All groups share one centre, and each spreads out both ways along 11 directions, with some noise.
In the rows, zero is written as 128.
Known rows, each followed by its group:
[107 101 137  98 109  73 136  99 175  89 121 121  95 129 153 107 177 119]
Q714
[ 99 167 148 128 100 136  97 131 121 108 149 146 212 128 124 143 166 154]
Q918
[103 125 144 103 136 138 110 124 192 114 123 152 142 112 131 120 129 105]
Q522
[108 144 144  98 172  98 174  94 157  92 110 122 135 119 161 116 144  80]
Q789
[128 149 139 174  92 165 110 148 194 136 126 120  82 123 161 130  69 155]
Q522
[159 123 155 157 148  74 166 173 155 149 104 100 117  75 126 153 137 111]
Q918
[157 133  83 154 132 102 118 112 145 150 123 166  68  98  93 122 154 172]
Q792
[118  94 144 143 104 129 129 134 125  86  96  88 107 121 169 103 157 108]
Q792
[122 144 150  99 168 167 130  92 197 127 125 132  72 147 162 152 160 199]
Q918
[150 125 154 144 158 137 166 136 107 101 118 145 132 145 121  92 136 113]
Q714
[108 133 101  96  79 105 117 172  78  62 123 104 119 149  96 127 157 165]
Q918
[103 111  84  61 107  97 131 128  82 116 162  84 132 141 126 142 149 157]
Q714
[ 92 139 146  93 126 106 166 144 168 129 102  52 114 117 181 119 121  74]
Q522
[121 118  74  74 120 119 107 129 142 149  92 136  47 137  85  96 152 112]
Q714
[107  99 161  78 112 133 151 106  75 143 111 144 117 200 118 132 127 166]
Q522
[102 117 143 150 132 169  97  79 187 119 138 146 164 107 177 131 110 101]
Q918
[115  95 148 121 133 211 123 162 122 131 128 135 157 137 131 148  71 140]
Q714
[154 151 179 175 159 124  77  66 153 109 120 138 135 149 160 183 106 103]
Q792
[148 134 149 140 134 112 124  95 113 148 140 134 120 166 125 151 125 155]
Q792
[ 83 174 109  75 121 103 129 107 148 120  99 135 112 138 125 141 141 147]
Q522
[121  83 127  66 119 133 136 146 120 181 152  84 141 124 121 145 139 140]
Q792
[114 101  59 120  96 120 131 162 117 145 112  92 105  76 132 125  90  96]
Q918
[115  42  97 121 126 139 147 114 153 105 145 160 104  94 137 136 142 186]
Q789
[125  92 134 127 102 143 142 122 140 158 115 117  57 158 141 106  97 135]
Q792
[137 145 141 124 157  39 181 100 102  66 136 131 144 142 138 174 123 145]
Q522
[109 130 126  90 133 140 131 151 148 109 101 134  99 147 114 130  97 125]
Q714
[133 122  76 118 145 179  79 137 115  87  91 159  70 129  90 157 140 159]
Q714
[143 122 210 110 150 102 115 154 128  57  89 190 157 178  71 127 176 109]
Q792
[149  95 143 109 173 117 144 152 165 137  70 141  83 105 102 157 114  87]
Q918
[107  90 123 102 114 100 152 120 159 118  93 190 103 112 100 154 112 175]
Q918
[117 171 115 131 124 121 129 105 144 102 103 167  89 158 123  85 125 122]
Q789
[113  80 123  93 120 112 184  87 137 121 137 126  90 150 156  70 178 140]
Q714
[191 112 153 163 157  84 119 136 158 126 154 123  97 123 113 142 119 108]
Q792
[ 97 139 126 110  93 126  68 105 135 153 102 176 156 131  99 145 134 118]
Q714
[152 155 105 141 143 115 126 158 143 130 146 204 134 126  48 109 106 146]
Q714
[ 91 135 117 101 101 133 128 119  90 148 104  54 126 125 176 141 151 114]
Q792
[136 179 113 139 143  91 155 110 137 100 154 159 121 142 117 115  98 152]
Q522
[ 82 136  81  59 117 118 131 182 154  93 134 121 159  95 101  93 138  91]
Q789
[116  95 176 140  83  89 118 124 103  85 109 115 140 144 151 144 181 142]
Q792
[136 161 144 170 144 117 141  84 150 121 124 198 138 127 125 114 149 167]
Q918
[176  92 177 100 157 102 109 148 149 171 173 132 135 143  80 169 154 138]
Q792
[109 108 124 144  87  85 152 189 151 133 110 145 175  43 108 149 146 146]
Q918
[109 151 116 145 107 144 131 152 126 151  71  88 102 103 160 157  84 110]
Q522
[101 168 143  87 153 157 156 129 153 144  80 129 101 158 139 102 104  86]
Q789
[134 100  90  86 141  97 107 179  81  95 109  97 116 112  82 160 151 100]
Q918
[118 167 151 130 139  83 127  93 130 133  59 147 110 129 123 183 135 127]
Q918
[162 160 179 193 154 115 141  68 134 151 129  95 100 153 191 159  89 115]
Q789
[122 118 193 159 105 142 115 132 143  84 154 151 192 143 148 134 108 129]
Q714
[116 153  92 105 185 194 120 104 141 144 132 132 143 119 138 140  86 104]
Q792
[190 137  98 182 186 107  84  65 107  77 127 174  90 149 110 171  81 113]
Q792
[163 113 135 130 170  97 165 129 120 123 179 147 153 116 110 122 137 137]
Q789
[ 88  81 124  72 112 178 161 169 119 127 173 100 164 124 144 109 125 159]
Q789
[108  70 102  71 136  85 160  78 126 137 147 144 133 108 133 117 204 161]
Q714
[107 165 160 134  91  90 147 100 130 136 171 194 202 161 114  98 112 141]
Q714
[122 160 112 110 114  89 142 137  82 161  70  94  86 150 123 149  83  86]
Q918
[144  93 173 128 127 125  90 110 125  90 143 148 138 166 129 155 159 158]
Q522
[131 123  91  76 199 116  96  66 119 125 125 155 142 112 111 152 196 101]
Q522
[152 125 147 100 173 122 168  91 129 153 121 131  60 186 130 144  86 138]
Q918
[122  95 170 158 155 166 166  99 161  93 142 121 137 111 199 140 127 161]
Q789
[125 119 153 134 121 152 130 117 111 115  71 194  87 173 106 159 102 186]
Q522
[102 150  92 138  78 141  74 138 116 112 151 123 160 116 129 146 123 162]
Q789
[142 167  79 145 160 126 141 124 127  77 132 165 110 104 102  90 165 161]
Q789
[154  83 155 126 179 111 173 140 128  91  74 126  91 113 129 137 148 105]
Q522
[135 114 165 126 127 137  82 125 154 123 158  92 153 142 150  95 153  65]
Q522
[155 132  71 123 127  99 118 121  83 145 115 114  67 132  98 124 139 124]
Q789
[158  81 168 146 159 159 149 115 120 169 127 129 120 136 144 164 104 155]
Q789
[163 108 140 143 194 137 183 142 147  62 117 162 100 123 112  80 168 130]
Q789
[126 149 113 150 120 142 127 173 188 125 107  96  84  98 138  77 123  98]
Q522
[118 111 120  82 149 137 114 129 118 137 170 123 188 132 120 181  71 114]
Q792
[169 166 100 170 171 134 119 124 105  80  99 156  87 134 105 132 132 149]
Q714

New rows, each followed by its group:
[125 127 121 110 148 114 180  92 130 129 157 171 121 156 115 126  94 174]
Q522
[141 118 144 140 125 109 176 134 155 131 170  93 103 127 158 128 131 190]
Q918
[109 114 113 131 156 171  81 105 133  99 104  95 156  86 174 152 164  90]
Q792
[154 138 155 157 119 100 114  89  92 123  97  98  75 181 151 130 137 100]
Q789
[123 171 115 132 108  95  81 114 149 183 126 162 149 126  98 176  64 106]
Q789
[148 165  63 150 165 119 127 105  92 120 118 116 108  92 123 117 192 136]
Q792
[134 162 106 140 144  94 192  95  90 129 134 138 100 146 134 157  62 171]
Q522
[115  62  83  72 108 123 113 141  73  53 124 168  99 177  66 116  95 124]
Q918
[192 125 133 168 156 102 145 126  49  98 143 147  98 178  87 105 151 151]
Q522
[143 159 112 156 159 121  81  97 176 113 152 114 131  97 151 147 131  90]
Q522
[142 124 156 176 144 161 134  87 100 123 118 204 165 134 119 109 156 145]
Q714
[116  78  97  71 118 116 133 139  77 146 148 108 148 120 103 154 164 157]
Q792
[172 145  89 137 165 116 133  93 118 126 166 126  67 145 114 103 156 162]
Q522
[139 142 111 141 130 110 129 134  47 130  91 117 134 134 113 164 125 126]
Q522
[104 122 171 135 133 172  79  93 194 136 126 125 161 118 185 172  90  97]
Q792
[129 146 146 120 126  73 128 104 139 104 194  79 144 144 163 146 138 133]
Q522
[138 148 111 152 132 146  84 137 113 121  76 151 110 122  92 133 145 108]
Q522
[165 123  68 140 149 169  93 147  88 128 114  80  69 121 113 153 116 135]
Q714
[179 149  80 131 134 110 125 182  99 119 150  94  51 155  79  81 117 117]
Q714
[110 139  98 123 123 183 165 135 134 170 192  95 150 113 168 122  80 175]
Q789
[ 84 178 144 115  51 143 107 146 137 146 106 110 101 184 131  85 110 138]
Q522
[127 156 147 171 111 133 145 180 171 118 107 106 111 109 150 100  72  87]
Q522
[110 175  68 139 139 117 134 113 111 119 147 148 181  74 128 145 141 158]
Q792
[111  86 153 100  97 162 137 158  97 150  80 125 105 169 115 111 134 136]
Q522
[171  92 127 169 162 136 125  99  90 119 126 130 112 123 139 175 162 183]
Q789
[161  97 126 151 110  80 110 117 102 109 182 140 136 132 113 140 144 161]
Q789
[146 148  91 145 137 121 115 146  96 160 148  51 147  90 149 113 135  58]
Q522
[131 109 169 147 141 160 164 103 119 110 131  82  98 163 195 112 129 140]
Q789
[ 95 204 102 126  74 105 118 148 137 119 116 140 116 144 107 104 108 155]
Q522
[113 131  94  71 144  76 148  95  95 114 163 128 147 130 116 161 175 173]
Q522
[148 126 103 184 115 108 143 113 157 157 151  48  74  92 200 133  90 116]
Q792
[ 83 123 107  76 143 108 148 122  95 113  61 174 173 107  95 187 128 134]
Q522
[116 119 100 128 125 147 139  86 137 154 175 131 129 119 151 125 106 173]
Q918
[112  94 100 100 142 151 125 139 132 153  97 102 129  73 143 155 141 105]
Q522
[111  81 151 113  85 155 170 177 134 147 114 101  93 145 143 118 103 173]
Q522
[135 152 165 175 121  75 146 139 122 136 100 132 162 112 130 140 121  93]
Q918
[106 122  94 140 103  99 136 172 172 113 108 128 127  60 122 121 128 115]
Q792
[126 141 138 162 112 154 125 169 107 146  64 100 107 121 134 125  91  88]
Q522
[ 82 166  95  89 140  84 142 113 155 103 132 164 186  88 115 163 112 129]
Q522
[112 133 142 144 130 153  92  87 172 155 136 131 159 101 166 168 116 134]
Q792
[116  79 138  90 104 104 148 186 141  86 104 142 103 140  92 130 115 142]
Q918
[122 118 133 100 167 105 155 124 156 132 132  61 147  88 179 127 136  50]
Q522
[147 130 178 133 168 119 124 106 160  93  82 173 104 161 115 137 129  96]
Q918
[150 142 136 110 182 130 131 125 122 128 182 124 175 138 120 163  86 109]
Q792
[133  66 146  85 127 128 141 121  92 144 120 133 115 165 112 134 138 138]
Q789
[167  91 188 171 132 114 130 122 140  95 149 202 126 165  97 114 135 156]
Q789
[177 146 138 174 167  99  79 103 163 111 111 164 101 118 107 164 144 110]
Q792
[133 100 113  87 138 119 152 181  85 100 111  72 115 122 114 102 176  94]
Q792
[124 114  97 135 139 180  89 116 170 175 152 103 130  88 151 133 113 109]
Q522
[114 135 140 121 123 146 110  89 146  61 105 122  55 194 163 104 113 132]
Q918
[ 93 125 154  87 134  93 151 129  96  86  84 164 181 139 103 151 146 101]
Q522
[ 96 162  98 110 114 132 160 147  89  92  57 110  95 143 133  77 142 107]
Q792
[164 132 120  92 190 164 157 112 136 161 149 124  51 183 112 107 100 151]
Q918
[126 112 136 112 111 129 143 131 134 198 169 104 133 134 135 143  64 129]
Q789
[130 131 144 157 145 163 125  88 168 112 197 102 151 122 199 109 138 151]
Q918
[124 162 131 146 125  81 141  95 123 110 121  79 104 116 180 173 157 177]
Q918
[178 185 112 201 136  97 128 120  84 113 173 121 122 145 124 120  99 132]
Q522
[132 129  97 149 148 138  93  88 172 123  98 204  97  96 105 149 155 164]
Q714
[137 140 149 156 108  81 146 132  96  91  82 129  99 164 124 118  99  87]
Q918
[137  62 103 135 167 158 131 134 200 118 108 208 105  72 100 102 118 113]
Q918
[180 103 163 150 159 101 121 111 116  70 157 162 115 169 102 122 170 152]
Q522
[153  98  89 100 192 110 184 123 130 134 141  91  93  88 135 118 168 130]
Q522
[131  88 147  98 113 153 158 148  98 174 142  98 118 169 129 116 108 136]
Q789
[115 131 176 146  75  98 148 119 147 132 134 171 124 164 128 126 104 173]
Q792
[108 165 123 129  93 145 126 121 192 132 122 147  61 152 142 115  93 184]
Q522
[174  88 127 147 156 164 123 176 121 169 139 103 118 108 106 123 108  93]
Q714
[159 139 115 138 172 127 171 104  94 143 104 135  81 153 119 105 112 109]
Q522
[146 184 112 170 151  89 115 118 180 144 149 153 153  60 118 158 155 145]
Q792
[139  86  77 116 141 189  67 148  78 107 103 114 105 116  99 173 146 146]
Q714
[153 127 134 136 191 160 103  75 152 119 123 166 116 149 129 121 119  82]
Q918
[113 181 138 123 121 143 121 157 147 132 126 104 141 133 140 118  90  97]
Q789
[105 106 133  97 100 160 124 143 129 153 111 108 114 133 139 132 128 146]
Q522
[136  61 170  81 151 141 126  69 117 116 163 171 136 189 123 152 163 182]
Q522
[110 165  61  70 173 116 127 133 102 124 102 144 155  92  82 143 159 114]
Q789
[166 136  81 175 134  61 123 109 107 128 174 111 146  72 129 168 147 165]
Q792
[136 115 145 153 140 149 133 116 158 125 113 138 105 126 150 153  85 134]
Q522
[166 165 137 162 151  72  95 121 170 135 125 168 115 112  93 168 121 128]
Q792
[130 143 139 153 113 159 124 121 186 128 134 141  56 157 138 114  92 180]
Q522
[132  74 115 117 118 190 129 138 103 188 119  96  96 119 138 135 119 158]
Q522
[116  80 108  95 114 178 182 161 141 177 194  97 126 126 149 103  79 171]
Q789
[139 127  90  96 181 111 139  78  96 135 111 136 101 126 122 164 166 140]
Q522
[144 133 109 114 159  67 200  99 112 139 161  74 107 125 158 117 146 131]
Q714
